The groups are shells around one centre, one inside the other: the same stretched ball of 6 dimensions in 7 sizes.
In the rows, 128 means zero.
Known rows, each followed by its group:
[ 96 136 158 156 137 138 126  90 140 141 146 113 124 150 130 143 134 172]	(4)
[125 144 119 147 159 141 145 108 151 115 120  73 122  79 180 186 163 107]	(2)
[116 131 122 168 149 140 140  87 151 104 135  90 110  74 151 170 144 113]	(1)
[126 160 121 146 165 139 161 112 167 110 123  80 134  72 179 200 159 103]	(5)
[109  92 126 181  91 160 117  72 128  91 153 132  86 128 102 131 109  98]	(2)
[126 145 135 133 140 147 144 124 161 123 120  92 154 125 183 186 172 111]	(1)
[123 168 140 132 173 133 160 126 180 131 118  78 166  98 194 202 181 128]	(1)
[122 113 129 164 145 141 127  97 163 108 128  84 145  84 178 168 186 114]	(2)
[125 101 112 168 122 153 126  93 147  91 129  91 109  84 156 163 157  76]	(0)
[ 88 168 160 168 173 122 153  78 158 140 156 111 118 108 118 159 115 190]	(0)
[106 106 136 162 116 149 114  90 133 120 138 105 104 137 131 139 139 121]	(6)
[122 104 141 160 128 145 117 100 162 114 130  98 161 117 177 157 193 125]	(5)
[111 138 159 136 121 147 138 120 168 133 135 122 164 172 151 165 158 134]	(0)
[ 97 141 151 156 116 147 146  95 152 122 153 137 111 158  99 152  99 130]	(2)
[104 141 139 162 158 132 149  97 174 119 138  93 124  94 139 172 144 120]	(6)
[113 156 140 135 168 131 156 127 186 134 118  74 148 105 172 193 171 109]	(0)
[ 91 136 177 156 125 138 130  93 161 143 156 139 152 180 117 138 135 183]	(2)
[ 80 159 164 175 190 110 150  77 178 145 154  95 123  91 120 158 133 189]	(5)
[116  82 129 179 102 155 102  74 126  99 144 113 110 118 138 130 151 118]	(5)
[106  49 121 193 107 147  87  71 140  98 136  84  87  97 128 118 166  84]	(5)
[ 83  83 146 189 110 141 104  66 140 119 156 116  80 138  83 110 116 128]	(3)
[112  79 136 171  72 166 107  86 134  97 148 139 110 164 111 126 128  94]	(3)
[ 88 105 137 185 158 123 123  77 166 123 141  75  90  80 117 141 145 119]	(1)
[111 194 153 141 196 121 175 112 185 139 134  89 166  86 178 204 161 170]	(4)
[ 91 157 169 144 150 131 142 104 161 153 144 113 139 161 129 155 134 177]	(1)
[104 198 162 128 178 127 174 122 178 150 135 104 159 132 158 196 140 169]	(0)
[114  86 142 158  95 155 107 102 153 113 134 115 140 157 144 139 168 102]	(1)
[103 179 159 133 170 129 160 118 172 150 133  99 152 134 156 184 146 164]	(6)
[ 91 116 149 158 139 133 126 103 168 136 135  91 113 137 121 147 146 118]	(3)
[127  81 126 163  89 163 109  98 145  93 133 116 133 134 153 146 167  81]	(4)
[ 88 139 162 165 142 131 145  92 178 131 153 122 130 139 107 152 125 147]	(4)
[ 89 149 153 162 187 114 148  99 188 144 135  72 127  90 140 169 157 148]	(3)
[120  74 120 166 122 146 106 104 165 104 117  70 127  97 169 152 198  67]	(5)
[ 79  98 165 185 108 140 109  65 142 128 167 140 102 166  77 107 109 165]	(2)
[131  98 118 148 107 160 115 111 137 104 119  91 124 125 172 160 171  78]	(5)
[110 129 149 151 156 131 135 111 183 130 127  84 161 112 171 171 188 130]	(3)
[111 113 147 160 125 145 117  92 147 122 139 109 141 134 153 146 163 143]	(6)
[107 130 126 163 135 144 140  92 146 111 138  99  93 103 126 161 122 105]	(6)
[ 90  94 146 186 125 136 116  73 159 115 152 110 102 119 102 128 133 125]	(6)
[ 86  81 158 184 100 144  99  69 141 123 159 130 107 162  92 106 128 147]	(1)
[ 82 176 178 155 154 128 156  89 162 151 163 139 135 161 103 154 102 203]	(4)
[101 113 152 171  88 158 125  78 136 109 163 158 113 171  92 130 100 138]	(3)
[ 87 105 162 181 118 137 120  75 163 122 160 132 122 147  96 126 128 149]	(2)
[ 97 116 127 168 182 118 129  98 175 131 119  39 101  59 156 165 177 104]	(0)
[119 119 115 165 181 126 133 100 173 114 114  40 122  36 190 181 197  96]	(4)
[ 87  95 153 179 115 139 116  80 161 121 153 119 106 144  94 125 128 124]	(3)
[ 90  86 138 187 130 135 106  71 146 119 145  92  87 108 110 123 140 124]	(6)
[107 108 120 167 116 151 124  88 130 107 137  99  74 115 116 146 116  89]	(4)
[104 144 129 158 206 112 144 105 182 138 114  31 119  43 180 185 188 122]	(0)

New rows, each followed by its group:
[108 110 120 167 158 132 122  94 153 119 122  57  96  72 156 159 166 100]	(3)
[115 109 119 176 155 134 130  87 165 102 129  70 114  56 161 167 171  97]	(0)
[ 96 147 137 166 153 133 153  90 163 120 145 100  95  99 112 166 111 119]	(4)
[110  86 116 173 134 140 114  93 158 105 124  67  96  81 147 151 168  72]	(3)
[104 148 136 158 131 146 146  89 134 118 147 118  94 126 116 159 100 133]	(4)
[105 176 135 144 193 122 164 111 169 139 124  64 117  77 162 194 146 135]	(2)
[112 168 141 130 198 119 153 128 180 152 109  46 151  86 199 198 193 137]	(5)
[ 85 153 173 166 149 128 145  82 166 140 162 133 136 145 107 147 118 189]	(1)
[106  79 138 186  82 159 107  69 135  93 158 142 105 144 100 120 122 112]	(2)
[107 152 158 140 172 125 145 120 188 146 125  81 170 119 177 180 187 149]	(1)
[106 129 126 155 169 128 140 109 174 125 118  55 110  77 159 176 167  93]	(3)
[124 149 119 152 172 135 151 106 163 113 121  67 126  60 183 193 168 108]	(2)
[102  69 132 189  84 158  99  66 126  96 154 129  85 138  97 113 120 105]	(3)
[ 89  88 146 173 135 131 105  89 159 134 135  81 105 125 124 128 161 121]	(2)
[ 99  94 142 181  97 152 119  76 148 102 156 136 103 141  95 129 116 111]	(1)
[121 104 148 150  86 164 113 102 138 112 141 139 153 177 148 142 155 127]	(5)
[ 96  91 149 169  87 154 115  90 149 114 151 137 107 174  92 125 118 105]	(2)
[101  90 133 172  91 157 110  81 125 108 148 123  81 150  98 124 111 102]	(3)
[128 126 119 158 159 139 132  99 154 109 120  68 134  64 192 179 186 113]	(5)
[ 84 125 138 173 179 116 131  87 167 139 133  58  86  78 125 152 145 128]	(4)
[ 99 160 159 152 204 109 150 108 199 151 127  62 166  81 180 183 194 168]	(5)
[113 162 137 151 182 127 151 102 161 131 128  74 135  77 176 185 163 149]	(3)
[100 125 161 164 112 146 134  89 162 119 157 145 144 160 114 144 129 149]	(2)
[ 98  81 126 186 119 142 112  77 151 104 141  94  81 102 109 132 136  87]	(3)
[ 90  74 148 185 106 143  98  74 147 118 151 114 101 144 101 112 140 125]	(6)
[ 77 120 170 173 126 134 119  76 146 143 161 130 107 167  86 119 110 177]	(0)
[119 153 128 154 185 127 148 102 164 124 122  62 136  57 191 189 179 135]	(0)
[108  89 142 168 127 139 113  98 176 115 132  93 144 118 151 147 185 105]	(5)
[ 96 124 162 153 141 132 128 107 176 141 137 102 149 149 139 151 165 143]	(3)
[107 107 148 155  77 165 115  92 122 116 151 149 113 192 107 128 111 127]	(4)
[110 129 119 168 144 141 138  87 142 108 136  88  87  82 135 164 128 105]	(2)
[100 163 165 146 179 121 147 107 179 152 135  90 166 119 167 174 173 182]	(1)
[100 174 156 145 150 137 156  99 148 139 147 122 125 143 128 168 111 170]	(2)
[106  91 129 174  85 161 113  80 125  99 149 131  84 146 100 128 109  96]	(3)
[ 99  86 155 183  88 154 105  69 139 108 163 149 121 163 100 114 127 144]	(2)
[ 82 154 177 157 155 124 143  94 172 153 154 120 140 155 113 149 129 188]	(1)
[111 125 124 149 167 129 134 115 170 129 111  47 114  81 172 176 180  90]	(2)
[107 130 144 153 106 154 140 101 150 114 146 135 118 158 113 154 113 113]	(1)
[118 161 152 136 175 129 148 120 179 141 122  81 179 108 197 189 195 156]	(0)
[ 99  98 157 178  89 154 113  73 139 110 164 155 124 169  98 120 118 148]	(1)
[ 91 192 153 148 211 110 170 103 177 154 135  70 125  81 150 189 139 175]	(4)
[107 109 125 165 123 146 130  96 152 108 134  96  93 111 123 154 132  82]	(3)
[111  99 135 168 108 153 111  83 128 111 142 114 109 134 133 135 141 125]	(3)
[111  92 115 172 116 150 120  90 143  99 132  90  83 100 127 148 137  70]	(1)
[117 141 136 142 131 149 138 109 141 124 130 104 124 134 154 168 141 124]	(1)
[ 87 111 154 180  98 150 119  65 125 118 168 150  85 165  72 115  83 153]	(0)
[104 154 155 153 186 118 150 107 194 139 130  77 166  90 174 182 186 156]	(0)
[ 98 152 152 174 160 129 150  77 165 121 156 117 131  97 128 162 128 169]	(5)
[118 103 122 162  90 164 124  94 132  95 140 123  98 137 122 149 121  79]	(0)
[ 93 126 170 165 111 145 126  82 149 130 162 151 138 177 104 130 120 175]	(3)
[ 99 146 155 158 110 152 142  86 135 121 160 152 113 168  99 146  91 155]	(2)
[ 94 137 161 148 159 125 133 110 176 150 132  86 145 136 149 159 168 152]	(3)
